The rows of a group lie close to one hidden flat surface of 11 dimensions, which may be shifted away from zero. Surfaces can cross.
Known rows, each followed by its group:
[-11   3   5  -4   9  -7   5  -4  11   4  -8  -1   3   4   3  -2  -5   2]
G
[11 -6 16  4  8 -4  1 -2  5 -5  2 11  5 -3 -3 -5  8 -4]
V
[  2 -10 -10   3 -14  13  -7   9 -13  -7  17   5   3  32 -10  14   3  15]
Q
[  6 -19  -7  -7   2  -2   9 -11 -11   6   5   4  -9   7  -1   7  -3  -1]
V
[  1   8  15   5   3   2   6   9  13 -11  -3  -3  18 -15  -2  -4   9  -4]
V
[  1   3  -3  22   6 -10 -22  -8  -9  -5   9   4   9  24  -7 -12   8   4]
G
[  8 -12 -19   0 -10  -2   9  17 -14  14  -7  -4  10   8  -1  11   8   8]
V
[ 11  -4  10  -6  11  -3  -8  15  12  10 -16   7  -8   2  -4  -1   1   5]
V
[  1  -1  13  -4   4  -4  15  19   1   6 -11  -6   6  -2  -4  19  18  -3]
P
[ -7  -6   7   0   9 -12   4   2 -11   1   5  -3   1  11 -11  14  17   0]
P
[  9  -2  -1   1 -10   3  -9  -1   1  13 -10  -7   0  10   1   3   2   2]
P
[  6   0  15   7   5  -1  -3   4   8   8  -6   2  10   3  -9 -10  -1  -1]
Q
[-11 -11  -8 -12   4  -2  15  -8  -5 -16  14  -2   5 -13  -2   4   0   1]
V
[ 18 -16  -3  -7   7  -6 -10  11  -6  17  13  15   0  16  -8  -3  -6   7]
V
[ -5 -21   9  -2   9  -7   8 -17   2  -9  -2   7   3   9  -4  -2   4  11]
P
[-16   4  -5   3  -1  -6   8   3  -7  11   3   2   4  -2   0  -5  -7   7]
Q
[ -8  -2  -5 -18  11   7   6  13   3  -4   9  -4 -10  -6   1   8 -13   2]
P
[  4   9   0   9   0   3   0  17  -1  -7  -1   7   7   3 -12  -2   8 -10]
G
[  7  -8  -1 -16  -2   0  23   8   8 -12 -17  20  -5 -25  -7  -2   3 -10]
G
[  9 -12   0  -8   4   6  10   2   5  -3  -7  -8   0   5   6  14   4  -1]
G
[-2 -3  6 -5  1  9 11  6  7 -3 -8 -3  1 -1 -5  4 -2 -1]
V
[  2 -14   7   5  14  -2   6  -6  -6  -2  -7  -8  -6 -17   4  -5   7   6]
Q
[ 12 -13  -4   0  -9 -13   4  -1   3  19 -16  12  12  -7  10  -8   5  12]
G
[ -1  -2  -8   0   0   8   5   2 -13  17   5 -18  -4   1  -4   4 -13  -9]
Q
[  2   4   6   5  -1  17   0  -5   2   6   5 -21  -4  -8  14   3 -10  -4]
V
[  1  -5   5   4  -2   0   9  -1  -4  -1   1   9   9  13 -12  -1   1  -3]
V
[ -1  -3 -12  -1   5 -20   3  13  -5   4  -2  -4  18 -10  -1   3  16   8]
P
[ 10  -7 -13 -10 -11 -13  -3 -10   1   1   0  13  -6  -3  25   6   7   7]
Q
[-11  11   6   4  -3  -7   2   4   1  -3  -9   4   7   8 -14  -2  10  -2]
P
[ -4   5  -3  -9  -2  -7  15   5   8  10 -16   5   8  -4  -3   0  -2  -9]
G
[ 15   5   3  15  -1   7 -10  17   1  -6  -3   7   0  -6  -2 -11   3  -2]
Q
[ 13 -17   5   2   1   2 -15 -20  -4 -13   1   2 -11  20  -7   2   9   3]
P
[ -2  14  -8  14   7 -12  -7   0 -11  -4   1  -4  -6  -1   5   0  11 -10]
G
[ 14  10   1  -2  -5  12   7   8   7   7  -5   5  -9  -5  10   3 -10 -20]
Q
[ -8  17  -9   2   0 -12 -12   4  -3   5   5  11   0  -3  -2 -11  -6  -1]
Q
[-6 15 18 14  8  1 -5 -1 13  1 -6  3  0 18  2 -3  1 -4]
G
[  2  11 -14   4   6  -8  -3   9   5  15   3  -1  22   0  -1 -17 -17  -7]
P
[ 20 -12  -6  13 -10   6   8  -6 -11  13  -8  -8   8  15   8   6   5  -8]
P
[ 35  -2 -14   5  -2  18  -8  17   0 -11   0  -3  -6  -3  14   5   0 -12]
P
[-13   0   6   1   7 -15 -12 -15  -8  13   8   1 -11   7   1  -2  -3  11]
P
[  0   4   3   7   0 -11  -8  -1   4  -6  -9  14  -5  -4   7  -7  10   7]
G
[ -9  -4   4 -11  14 -27   5 -17   1   1   4  15   7  -4 -17 -10   1  -7]
V
[ 19  -9 -18   2   0  -2   9  10 -15   3  -1  -5  -7 -18  22   9  12   0]
G
[  0 -11   1   1   1   0  -2  12   6 -11 -16  12   3  10 -14  -4   9  19]
V
[ -4   7   3  11  -4  -6  -6  -7   2  -1 -10   6   2  23   0   3  12   1]
G
[  8  -8 -17   8  11 -12   7  -8  -5   1   0   3  15  -7  13 -11  -4  -4]
P
[ -1  -7  -1  -4   0   0   4   7   4  11 -15  -2   6   8  -6   1  -1   7]
V
[-10   1  -3   9   3   7   4  15   0   1   3   3  16  -1 -18 -16 -13   6]
Q
[ 15  -5 -11 -13  -3  -9 -15  -3   6   7   7   4   6  14  -1   3   0   1]
Q
[ 0 -9 -5 -1  8 -6 10 -2  3  7 -8 -9  9  0 14  6  4  7]
G
[ 14 -15  -9  -2   5 -15 -12 -23  -7 -13  -5  -5   4   3 -16  -6  16  -7]
Q
[ -4   4  -1  21  -4  11 -10   9 -19  18  14   0  -3  12   4  -5 -10  14]
Q

New rows, each followed by its group:
[ -4  -5 -15   1  -9  -9 -10  -7  -9   2   3   0   7  15  -9  -2   2  11]
P
[ 12 -13  -2   0   5   6  -8   3   0 -10   5  -4   4  17  -4   4   5   6]
G
[  6  -6 -15   1   8   6   2   4  -6 -18  13   2  -1   4  -2   0  -4  -5]
P
[ 13  -3 -11   4  -2  -1  -4   5 -10   2   5   3   9   9 -16  -5   1  -9]
G
[ 10  -2   3  17  19  -1   2   2  -6  -4   3 -10   1  -6  11  -3   7  -6]
G
[ -5   4  -2 -11  12   0  -2  12   8  -6  15  -9   7 -20   2  -2  -9   6]
V
[  2  -5   0   5  -3  -6  -2  -1   5  -1 -14  -7  22   0  -4  -4  13  10]
V
[  0   6 -16   3 -16   3   2   8  -7  -3   4   8   4   9  -4   4   1  -4]
Q
[ -3   4  -5   4  -6 -14  -6  -2  -6   6   1   7   3   4   8   3  12   8]
Q
[ -9   1  -9   6   0 -13  -3   2 -11   3   6   4  11   9  -9  -2   6  10]
P
[  7  10   5   9  -5   1 -10   0   6   0  -2  16  -1   2  -3 -13  -3  -8]
Q
[ 3 -2 -2 -1  1  4 -9  0  0 -3  6  0 -5 10 -4  1 -5  3]
P
[ -3   2 -14 -19  -2   1  -4  17   9 -20   8   9  11   6 -21   3   0   1]
Q
[  0   5   0 -19   1 -13  15 -14   7  10 -16  -3  -9 -13  10  12   1 -23]
Q
[  5 -12   2  -2  -8   3  15   9   3 -18 -29   3   3  11 -14  12  24   0]
V
[  4  -2   3  -5  12 -18 -19 -13   9   2  -8 -10  -7   9  19   8  16   8]
G
[ 3 -4 -1  0 -4 -6 -8 -3  6 -9  2 17  7  9 -4 -8  1 11]
Q
[ 14 -14  13  -7   6   5  10 -11   4  -2  -4  -6  -5  -2   1   9   5 -14]
V
[ -2   3 -15  -1   9 -16 -16   2  -4   1   6  -9   8   8   1   3   9   4]
G
[ -6   0   7  11   5  -7   8 -11   4  -1 -13  -5   3  11  14   5  11   0]
G
[  5   3  -6  -5  -5   8   1   0   1 -14   1   5  -6   1 -11   0  -4 -15]
Q
[-10 -13 -11  -3  -5  -2  11   1   0  -1  -3  -7  26  -1  -3  -2   1  19]
V
[ 11  -2 -12  20   8  -1  10   0  -9   9   8   6  12   2  12 -14 -13  -7]
P
[ -9 -13 -13  -4  -1  14  13   1  -4 -22   4   8   0  -6 -12  -6 -12   9]
Q
[ -2  -5 -16   2   4  -5  -7 -14 -19  10  18  -6  -9  11   3   0 -10  -4]
P
[  2 -14 -10 -13  12  -4  -4  -2  -5   2   5 -14   3  -7  -7  -1  -5   3]
Q
[ 17 -23 -16 -31   0  12   4  -2  14 -18   8   9  -2  -5   3   0 -17   3]
Q
[  2   2  -8   2 -10   5  14   6   1   1 -16  -6  11   4  -1  10   8 -10]
P
[ 1  8  7  3  5 -3 -1 12  3  9  2 11 -2 -1 -5 -6 -4 -3]
V
[ -1  19  -7   3  -6  -6 -21  11   2   3  -2  -5   4  27  -3  12  12  -1]
G
[ -6   2   9  13 -11  20   3 -12  -4 -24 -11  -5 -17  12  -3   3   4  -3]
V
[  1  -3   0   9  -4   1  -9  -3  -2 -13   0  10  -4   8  -3  -6   5  12]
P
[ 26 -12  -4  -3  -6   8   3  -5  -7   0  -4  -5  -4  18 -12  13   9 -21]
G
[  7  10 -11   4  -5   6  -4  13  -9  12   4  -9  -6   2   5   8  -2  -8]
P
[  8   0  -4  -5   6   0  -6   3   9 -10  -3   2   3   3  -6  -4   1  -2]
P
[  2   5  13  10   8  -8  -7  -2   9  -8 -12  11  -8  -5  15  -6  11   6]
G
[ -3  -8   5 -12   3  -5 -10 -11   9  -3  -5  -1  -4   4  -6  -1   4  11]
P
[  9  -8   9  -2   1   6  -1   4   9   8 -17 -11   3   7   0   3   2   5]
V
[-11   2 -17  -5   9 -19  -9  -8  -2  -6   4   4   5  -6  -4 -13  -4   5]
P
[  5   4  -2  11  11  12  15  11 -12  -1   8  -9   3  -6  -4   0  -8 -20]
G
[ 23  -6  11   6   8  -6 -10  -3   3  11  14  -5  17 -10   8  -5   6  -3]
V
[-5  4 -7 -3 -7  2 14  7  0 -1 -9  6  0  0  0  7  0 -3]
G
[ -7  16  -7   4 -10 -15   6  -2  -4   0 -21  12 -16 -15  16   5  16  -6]
G
[ -5   9  -2  -8  10   0   2   6  10 -21  -1   5  -4  -6  -8  -2  -3 -10]
P
[ -1   2  -9  -5  -1  10   2   7   4  -8  -1   2 -12 -17  17  -4 -13   8]
P
[ 2  7  9  8  0  6  1  7 -3  2  9 10 -4  0 -1 -4 -5 -5]
V
[-11   3  -8   0   5  -1  11   3  -1  -1  -3 -12   1   5  14  12   2   3]
G
[  2   1   1   2   3  -7 -14  -1  -4  11   8   3  -8   5   7  -1  -2   7]
Q
[ 26  -2  -5   2   5   2  -5  19  -3  -1  -1  -1  -7 -13   8   3   8  -6]
G
[  1  11  -1   0   2 -25  -4   3  10  -7 -19  13  10  -9  -7  -7  22  -4]
G
[  3   3  -3   9  -2  -5 -30  -7  -6  -4   8   9 -14   7   1 -11   2  16]
P
[ 2 -3 -4 10 -6  4 12  5 -3  3 -8  0  3  3 12  6  5  3]
G
[ 15   4  14  14   8   8  -1  17   2 -18   3  11   2  13 -13   3  12 -11]
P
[  2 -12  -1   0  -1  -1   5  -4   5   1  -5   9  -3  -1  15  -2  -3  16]
G
[11  0 18 12 -2  3 12  0  5 11 -2  2 14  0  2 -3  0 -8]
V
[  6  -5  -2   0  -2   2  -3  -5  10  -9 -12   4   5   1   0  -7   0   3]
P
[ 22 -12   0  12   1  -5   1 -16   0 -20 -19   8   0  -6  12  -6  20  -6]
P
[ 15 -13   5  10  -7  -2  -6 -15  -4   0  -3   8  -8   9  12  -2   8   6]
Q
